The rows of a group lie close to one hidden flat surface of 11 dimensions, which may be shifted away from zero. Surfaces can cross.
In the rows, 128 means zero.
Known rows, each followed by its group:
[ 77  68 128  76 123  96 156  92 137 133 119  66 140 147 138 126 135 164
 187 150 112 132  94 124 142] : Z_605
[102 164 128 119  82 171 118 104 177 139 106 180  73 117 137 162  98 126
 198 137 136 182 165 109 136] : Z_967
[134 111 126 149 113 103  91 133 111 146 141  87 172 138  87 120 201 127
  62  98 130 145 187 159  79] : Z_561
[177 105 128  66 138 105 141 161  83 162 158 136  92 162  92 136 118 142
 125 137 116 156 157 157 163] : Z_605
[148  77 155 105 118 157 140 152 108  99 173 136 158 124 105 137 165 120
  66 124 113 118 124 136 111] : Z_967
[ 93 141 127 136 111 120 150 173 124 126 150 124 109 135 140 197 103 124
 100 152  65 145 117 116 103] : Z_605
[178 154 134 123  72 126 147  98 163 123 121 141 148 118 125  61 150 137
 112  55 158 145 154 144 143] : Z_967
[124 100 103  78 130  66 143 131 124 143 118 106 135 151 154  93 176 147
 115 127  97 109 143 137 132] : Z_561
[115 161 136  96 157 127 117 167 104 172 148 191 106 130 109 195 139  79
  74 200 136 137 157  89 104] : Z_689
[116 108 131 157 153 172 102  52 155 129 103 153 108 108 169 121 126 114
 143 105 125  74 112 125 135] : Z_689
[115 147 133 106 108 172 149 161 112  96 125 213  86 133 131 161  73 106
 179 175 107 159 120 131 162] : Z_689
[144 122 165 131 108 107 113 132 169 104 133 122 126 128 114 116 124 105
 124 147 170 126  96 125  63] : Z_38
[107  41 151  58  94 139 158  81 167 134 156 145 148 150 141 158 142 122
  78 165  97 124  92 108 116] : Z_561
[175  45 144  79 133 141  96 130 134 170 163  84 101 151 127 148 155 141
 120 151 146 117 133 129  91] : Z_967
[131  95 125 104  96 128 101 111 171 157 134  91 162 134 119 130 156 151
 140 154 175 166 130 105  80] : Z_967
[114 117 118 166 169  94 117 128 136 124 107 138 137 131 180  81 185 155
 107 220 100 129 176 140 140] : Z_38
[128 138  94 132  60  65 134 144 159  95  75 175 132 165 139  87 118  93
 163 117 123 161 129 173  94] : Z_605
[ 52 112 115 140 114 127  94 135 139 138 114 103 159 135 127 173 183 100
 100 107 113 119 149 100  73] : Z_561
[ 88 115 113 150 131 124 137 100 161  96  99 206 131 133 193 119 149  95
  94 140  65  85 105 128 120] : Z_38
[138 187  91 138 169  88  99 185 104 153 106 111 130 136 122 121 105 109
 158 123 174 106 107 113  96] : Z_967
[152 119 139  82 105 126 144 138 157 121 152 131 166 135 108 124 121 117
 102 167 181 150  78 102  90] : Z_967
[147 150  75  71  91 138 165 156 129 126 122 125 147 123 169  74 133 171
 181  87 148 145 145  97 190] : Z_38
[147 135 199 123  99 191 137  84 165 123 165 153 141  88  91 134 138 127
  79 126 186 163 144 108 120] : Z_605
[117  96 143 177 100  95  96 104 154  89  94 104 120 134 113 103 156 108
 136  89 129 114 130 183  72] : Z_605
[110 104 125 139  83 171 115 153 160 102 125 144 119 132 155 186 110 107
 140 136 109 138 107 108  75] : Z_605
[165 165 119 107 131  99 174 107 134 166 126 133 120 146 131 121  69 125
 128 110 133 136  80 130 159] : Z_38
[138 173 158 139 154 108 156 191 102 138 185  98 132 115  92 157  96 123
  69 159 149 143  99  99 109] : Z_689
[ 98 115 124 127  86 175 134  73 166 119 122 155 184 113 148 120 175 136
  94 134 109 156 145  98 150] : Z_967
[125  70 145 141 106 142 104 169 114  95 157 112 129 134  95 161 152 127
 104 142  97 153 149 164  80] : Z_38
[104 138 100  78 146 149 125 179  91 138 128 112 129 132 125 150 101 155
 230 175 164 155 132  87 166] : Z_605
[178 121 203 139 148 132 156  99 142 118 163 171  66 114 114 126  87 123
  93 166 120 112 109 151 141] : Z_689
[169 103 150  82 142 139 103 112 117 177 146 116 109 138  44 151  95 118
 164 123 210 129 105 131 111] : Z_605
[112 147 176 139 167  98 159  78 130 141 160 128 178 122  76 133 109 106
  55 161 150 123  60 120 137] : Z_967
[128 119 151  94 142  70 148 129 146 143 128 146  92 141 174 109 166 113
  93 154 109  99 137 122 111] : Z_561
[175 136 150  70 134  78 165 203 110 113 156 165  74 134 136  92 104 125
 148 200 157 143 128 134 130] : Z_38
[104 148 105 157  88 109 130 110 138  95 110 134 209 128 111 108 147 114
  85 107 135 156 107 131 110] : Z_561
[122 102 136 133 110  84 132 116 146 100 110 109 107 127 154  78 191 135
 105  86  90 100 167 154 118] : Z_561
[105 141 130 115 149 152 114 128 138 166 135 133 132 123 129 175 125 110
 122 149 150 110 100  67 107] : Z_689
[196  91 186 108 155 110 140 138 137 103 164 101  90 106 141  82 142 131
  94 125 150  60  97 146 104] : Z_561
[161  84 153  82 152 119 125  88 149 167 136 187  61 147 143 121 120 123
 140 212 137 126 146 134 141] : Z_689
[ 58 190 148 197 135 125  91 173 122  94 108 112 101 107 111 159 133  93
 156 118 140 133 146 127  87] : Z_561
[205 134 144 126 151  84 151 164  76 123 148 122  79 124 113  80 136 130
  93  79 116  97 165 189 156] : Z_38
[106 169 132 151 136 185 154 134  56  92 150 148 138  97  71 180  98  95
 112  14 118  89  91 134 179] : Z_967
[ 82  89  88  81  95  92 147 141 120 124 126  97 196 146 139 123 196 141
  84 115  85 130 149 121 128] : Z_561
[ 79 154 113 165 135  75 134  78 123 157  91  87 158 140 110  97 157 160
 123 126 116 162 169 149 166] : Z_967
[131 128 121 129 132 106 137 154 163 101 121 191 153 132 174 111 141 119
 102 250 139 156 109 106 101] : Z_38
[125  81 158  62 132 126 200 168  63  87 197 144 158 137  75 161 106 104
  68 153 100 131  75 131 147] : Z_967
[107  64 152 139 118 122  91 115 169 103 127 103 135 117 150 106 184 147
 124 176 145 133 147 129  74] : Z_38
[118 132 148 133 167 142  97 154  95 141 141 111  69 122 103 186 102 107
 165 118 118 103 129 142 105] : Z_38
[149 152  90 120 127 144 143 186  97 118 147 120 152 118 138 123 140 145
 116 109 114 125 149 114 155] : Z_689
[116 141 131 112 162 113 124  60 160 169  95 101  88 122 172  95 127 149
 192 101 161  76 125  98 159] : Z_38
[152 134  76  87 142 120 166 185  84 132 131 140 127 152 161 138 107 130
 110 100  70  98 103 121 171] : Z_689
[183 136  97  86 127 186 139 160 137 117 128 178 138 123 177 120 115 107
 144  94 153  70  88  88 130] : Z_38
[160  66 198 138 108 165 114  94 161  94 161 115 109 101 109 113 140 139
 112 112 145 119 121 151  99] : Z_561
[ 80 150 112  91 102 126 160 136 140 124 130 157 151 139 137 147 108 136
 160 191 135 185 128  89 150] : Z_967
[106 139 135 138 157 139  79 117 128 145 105 160  87 123 115 157 128  96
 163 161 152 110 146 118 113] : Z_689
[140  99 199 156 172 171  91 112 115 106 157 115  82  92 112 116 152 148
 136 163 154 115 169 145 130] : Z_605
[104 142  99 158 105 102  82 141 115 116  82 128 138 134 110 107 180  98
 132  84 129 127 175 162  90] : Z_689
[170 151 180  96 177 118 164  73 135 160 155 167  99 107 115  93 115 138
  98 163 174 122 115 118 174] : Z_605
[202  99 170 156 153 166  82 124 118 121 146 153  78 121  96 128 123  96
 107 100 149  77 134 171 105] : Z_689
[ 80 100 153  89 149 140 125 109 159 134 117 163  51 133 184 171 126 105
 160 163  90  74 113  94 111] : Z_561
[115 167  76 122  97 137 141 141 120 124  98 148 169 133 140 120 140 131
 150  78 129 142 143 115 149] : Z_605
[174 126 166 115 160  76 107 170 124 145 161  77  89 131  91 113 111 113
 136 158 194 106  92 138  63] : Z_561
[150  69 130 113 115 137  95 130 125 131 130 131  96 147 105 170 112  93
 122  92 112  97 106 151  81] : Z_689
[145  87 155  84  69 138 157  81 169 107 134 122 130 116 160  57 187 181
 132 107 128 162 190 129 165] : Z_38
[124 126 138 138 126  90 135  82 168 131 112 132 158 130 123  99 153 110
  70 133 135 113 103 132  95] : Z_967
[180 168 101 153 144 116 124 158 115 132 114 172  95 140 151 128 117  91
  95 108 116  88 125 141 121] : Z_605
[ 86 114 132 156  83 159 130 153 112  82 136  93 145 124 102 171 122 132
 133  92  86 160 132 148 120] : Z_689
[111  82 170 118 114 121 103  86 181 111 119 109  70 124 157 119 147 117
 155 114 123  95 124 136  81] : Z_561
[154 166 107 147 118 131  97 205  92 117 128  98 145 112  99 105 133 145
 167 111 189 155 165 129 109] : Z_605

New rows. What belongs after each?
[152  82 170  76 125 143 153  90 127 159 184 121 143 124  82 127 132 166
  83 179 153 165 136 115 153] : Z_967
[152 118 122 121  66  99 128 155 136  89 111 210  89 155 127 106 124 101
 142 147  97 180 174 189 119] : Z_605
[116 178 139 141 105 178 128 181  80 102 140 155  99 102  80 169 107 102
 153  82 128 150 169 144 143] : Z_967
[ 87 181 117 115  95 113 154 139 152 108  99 149 126 119 137 122 105 112
 186 116 152 136 105 102 128] : Z_38
[149  91 148  70  58 136 176  98 175 110 140 132 138 124 144  82 156 164
 138 104 142 162 155 119 160] : Z_38
[118  99 110 101 112 136 167 127 136 118 122 175 130 152 166 136 123 135
 120 161  75 138 117 121 156] : Z_38
[107 103 193 114 144 130 129  43 108 158 154 120 108 122  59 135 145 135
 108 112 140 144 152 155 164] : Z_605
[157 149 109 126 164  90 152 160 109 131 124 169  84 141 175 118 115 122
 112 144  80  93 130 148 156] : Z_605
[139  92 101 122 139  91 132 148  93 102 124 112 139 143 141  97 166 114
  93  79  71  68 123 166 127] : Z_967
[133 146 101 162 144 131  95  98 135 139 100 109 150 115 152  89 183 123
 105  73 151  75 147 120 119] : Z_689
[ 90  67 138 111  80 120 143 122 168  94 128 128 108 151 149 151 131 125
 149 159  71 164 122 142 100] : Z_605
[159  71 153 103 157  92 116  94 132 105 112 165  51 140 158  68 123 125
 186 182 120  91 125 175 145] : Z_605
[141 106 135 118 109 118 131 126 162 124 142 120 157 123 134  89 150 164
 123 195 150 180 151 126 123] : Z_38
[163 121 131 147 113 118 110 143 161 119 140 126 163 131 109 126 117 110
 100 172 169 151  87 118  64] : Z_38
[101 160 115 109 153 187 119 185  88 140 144 147 135 122 108 198  88 124
 172 176 170 152 116  69 143] : Z_967
[114 138  81 142 134 159 100 201  92 108 123 126 168 122 136 147 156 103
 136 103 143  99 123 104 100] : Z_967
[144 109 146 106 133  65 140  93 149 168 124 113 105 153 109 115 114 127
 112 161 131 133 115 150 117] : Z_967
[154 121 140 136 123 142 156  99 149  99 141 157 182 118 132  99 126 113
  58 112 149  99  74 123 123] : Z_561
[143 131 124 167  93 151 105 148 142 109 131 118 144 121 129 141 146 108
  97  71 114 114 139 136  82] : Z_605
[124  91  95  86  66 128 141 127 106 144 133  79 168 157  93 133 160 156
 132  64 112 168 162 141 143] : Z_605
[186 145  87 146 154 166 118 181  69 100 116 113 109 124 138 116  79 134
 194  72 133  80 109 154 169] : Z_689
[132  95 127 117 139 104 101 156 148 130 136 122 143 146 121 154 121  84
  94 154 153  81  43 107  40] : Z_967
[156 170 118 166 161 108 144 114 117 154 122 173 131 134 150  98 122 140
  78 167  97 134 140 148 175] : Z_38
[102 200 134 166 111 104 130 153 150  78 108 173 125 101 131 105 117  76
 129 126 157 132 114 124  95] : Z_38
[ 71 168  92 161 127 132 138  91 134 127  77 118 129 113 171 107 139 132
 184  52 103 106 146 117 177] : Z_38
[153 123 134 133 158 177 100 107 141 135 132 110 110 118 145 146  98 133
 173 124 170  94  87  99 121] : Z_689
[ 91 195 123 138 129 128 175 147  89  96 136 162 192 103  90 125 114 118
  95 138 156 159 107 105 168] : Z_967
[107 130  94 112 176  89 124 137 127 157 107 149 139 152 162 134 128 124
 131 197 121 112 106  92 123] : Z_967
[131  85 134  82  90 132 170 123 105 135 146 107  99 150 119 143 112 154
 154  69  82 147 145 150 168] : Z_38
[181 127 145 140 116 117 138 133 121 134 151 131 117 128 109 109 143 125
  61  98 114 133 154 161 124] : Z_605
[123  94 162 157  90 135 126  46 194  94 121  88 157 102 132  75 150 155
 135  95 153 140 128 146 118] : Z_689
[ 96 141 123 187 116 141 120 117 154  78 104  87 163  92 176  84 181 146
 140  86 118  97 144 123 119] : Z_605
[134 152 124 137 172 132 138 110  82 168 128 143  90 128 129 121 136 150
 120 110  92 117 182 148 220] : Z_967
[144  91 208 124 105 130 184 102 174  61 170 148 126 105 132  86 133 126
  82 152 121 125  91 133 123] : Z_561
[128  97 120 125 118 181 112  65 163 107 100 138 123 118 173  91 110 162
 220 114 133 114 118 131 181] : Z_689
[158 142 146 188 162 152 124  89 111 101 126 166 118 121 113 109  71 116
 135 123 124 112  95 173 155] : Z_561
[123 132 121 166 156 157 100 111 139 157 129 126 159 127 153 144 135 155
 116 205 131 162 144 102 136] : Z_38
[101 132 118  86 106 157 125 100  99 167 119 182 113 158  71 195  97  91
 140  96 128 150 135 138 154] : Z_605
[152 141 113 142 163  91 120 161 100 141 120 118  86 137 134 127 110 107
 123 128 114  93 124 163 112] : Z_605
[ 78 130 103 124  91  61 138 152 139  69  88 115 142 144 145 103 145 100
 165 102 106 121 109 147  91] : Z_38
[141  96 133  93  85 147 153  72 179 146 133 121 170 126 148  94 155 196
 135 158 146 192 164  99 170] : Z_38
[119 142  89 150 124 134 130 168 125 122 121 120 187 133 135 115 141 169
 140 202 141 204 161 111 140] : Z_38
[153  73 140  96 131 152 131 111 130 129 137 132  80 129 157 111 151 165
 151 135 109 134 192 152 168] : Z_561
[166 144 126  84 115  89 154 155  99 142 136  90 134 137  79 114  96 130
 158 100 178 147 102 144 138] : Z_967
[140 124  73 109 151 182 121 124 135 150 106 167 153 132 221 116 139 154
 156 145 118  84 121  70 171] : Z_38
[ 72 146  94  89  74 136 187 147 127  82 116 193 164 128 157 126 135 135
 145 128  82 172 140 109 194] : Z_967
[ 87 157 139 134 119 171 136 165  89 110 153 149 149 109  90 177 123 125
 130 143 146 168 142 105 140] : Z_967
[186 113 175 128 155 134 161 129 126 131 181  77 115 114 129 127 100 146
  72 126 119  93  82 131 128] : Z_689
[ 94  89 116 153 115 153 112 106 147  79  97  90 140 114 177 112 152 128
 165  51  98  59 104 131 116] : Z_561
[182 148 150 130 119 141  67 147 158 168 135  83 101 113  77 145  93 106
 163 107 236 129 114 118  49] : Z_967
[ 99 182 115 155  89 113 101 146 138 137 103  90 132 119  97 119 134 140
 184 115 170 195 176 135 105] : Z_967
[ 78 151  88 161 133 136 110 101 136 113  74 114 144 120 166 117 134 130
 190  96 122 106 129 116 148] : Z_689
[109 131 153 176 165 157  67  87 125 181 125  86 105 113  85 172 139 138
 144 143 154 151 177 126 113] : Z_967
[133  51 141  82 129 100 126 138 145 112 138 119 123 136 174  90 194 167
 139 196 116 121 154 133 123] : Z_38
[159 145  99 142 137 154 118 200  92 118 135 111 118 118 160 120 148 150
 122 113 114 114 177 132 143] : Z_605
[157 105  93 126 116  99 144 138  89 102 139  75 212 141  89  87 128 158
 118 104 126 147  99 170 145] : Z_561
[ 92  80 123  98 103 190  99 114 163 126 121 115 137 121 168 161 158 123
 161  96 125 105 137  81  99] : Z_561
[ 90 124  93 129 119  72 160 149  82 115 111 114 120 157 127 135 115 129
 153 114  52 138 138 172 157] : Z_38
[108 121 141  87 156 152 116 167 128 150 153 150 109 118 156 178 156 113
 106 168 133  97 125  62 102] : Z_561
[ 79 116 156  95 141  98 138  73 100 139 121 117 127 126  79 108 122 140
 190 149 164 153 127 136 170] : Z_605
[124 131 205 119 113 124 132 136 177  97 146 143  69  95 134 114 146 121
 121 164 160 141 148 121  90] : Z_561
[129  80 133  97  82 202 138 114 140  89 130 213  95 136 134 174  85 108
 168 131  99 134 111 132 142] : Z_689
[103  93 159 120 161 158 125 112 104 128 149 132  59 126 143 152 137 129
 140 116  72 100 167 132 165] : Z_38
[ 96 108 107  92  81 114 114 136 146 142 120 157 145 152 101 184 131  77
 118 125 124 137 106 109  59] : Z_689
[136  98 122 139 125 191 103 121 100 132 143  89 128 119 117 138 170 167
 128  85 103 144 188 147 159] : Z_38
[ 61 141 138 138 110 118 132 114 156 115 104 173 119 113 171 125 192 101
  79 134  81 112 167 109 120] : Z_561
[187 140 130 141 176 140 122 154 102 137 151  80 127 106 151  89 162 162
 101  92 142  86 154 121 146] : Z_605
[113 165 142 154 139 108 112 126 119 156 112  90 115 123  77 128 126 135
 148 126 161 174 159 151 121] : Z_967
[169  86 136  73  78 107 157 158 153  96 145 163 112 149 148 104 149 125
 112 132 112 140 143 147 114] : Z_967
[178 123  66 109 116 200  85 157  92 142 115 193 108 137 129 150 132  99
 160  77 132 106 168 139 144] : Z_605
[118 157 121 104 159 144 141 174  88 149 138 144  88 129 140 156 100 151
 177 178 118 158 163 107 189] : Z_38
[137 118 133  99 171 124 123 134 120 172 154  30 152 125 115 138 117 154
 146 118 175  88  79  81 124] : Z_605
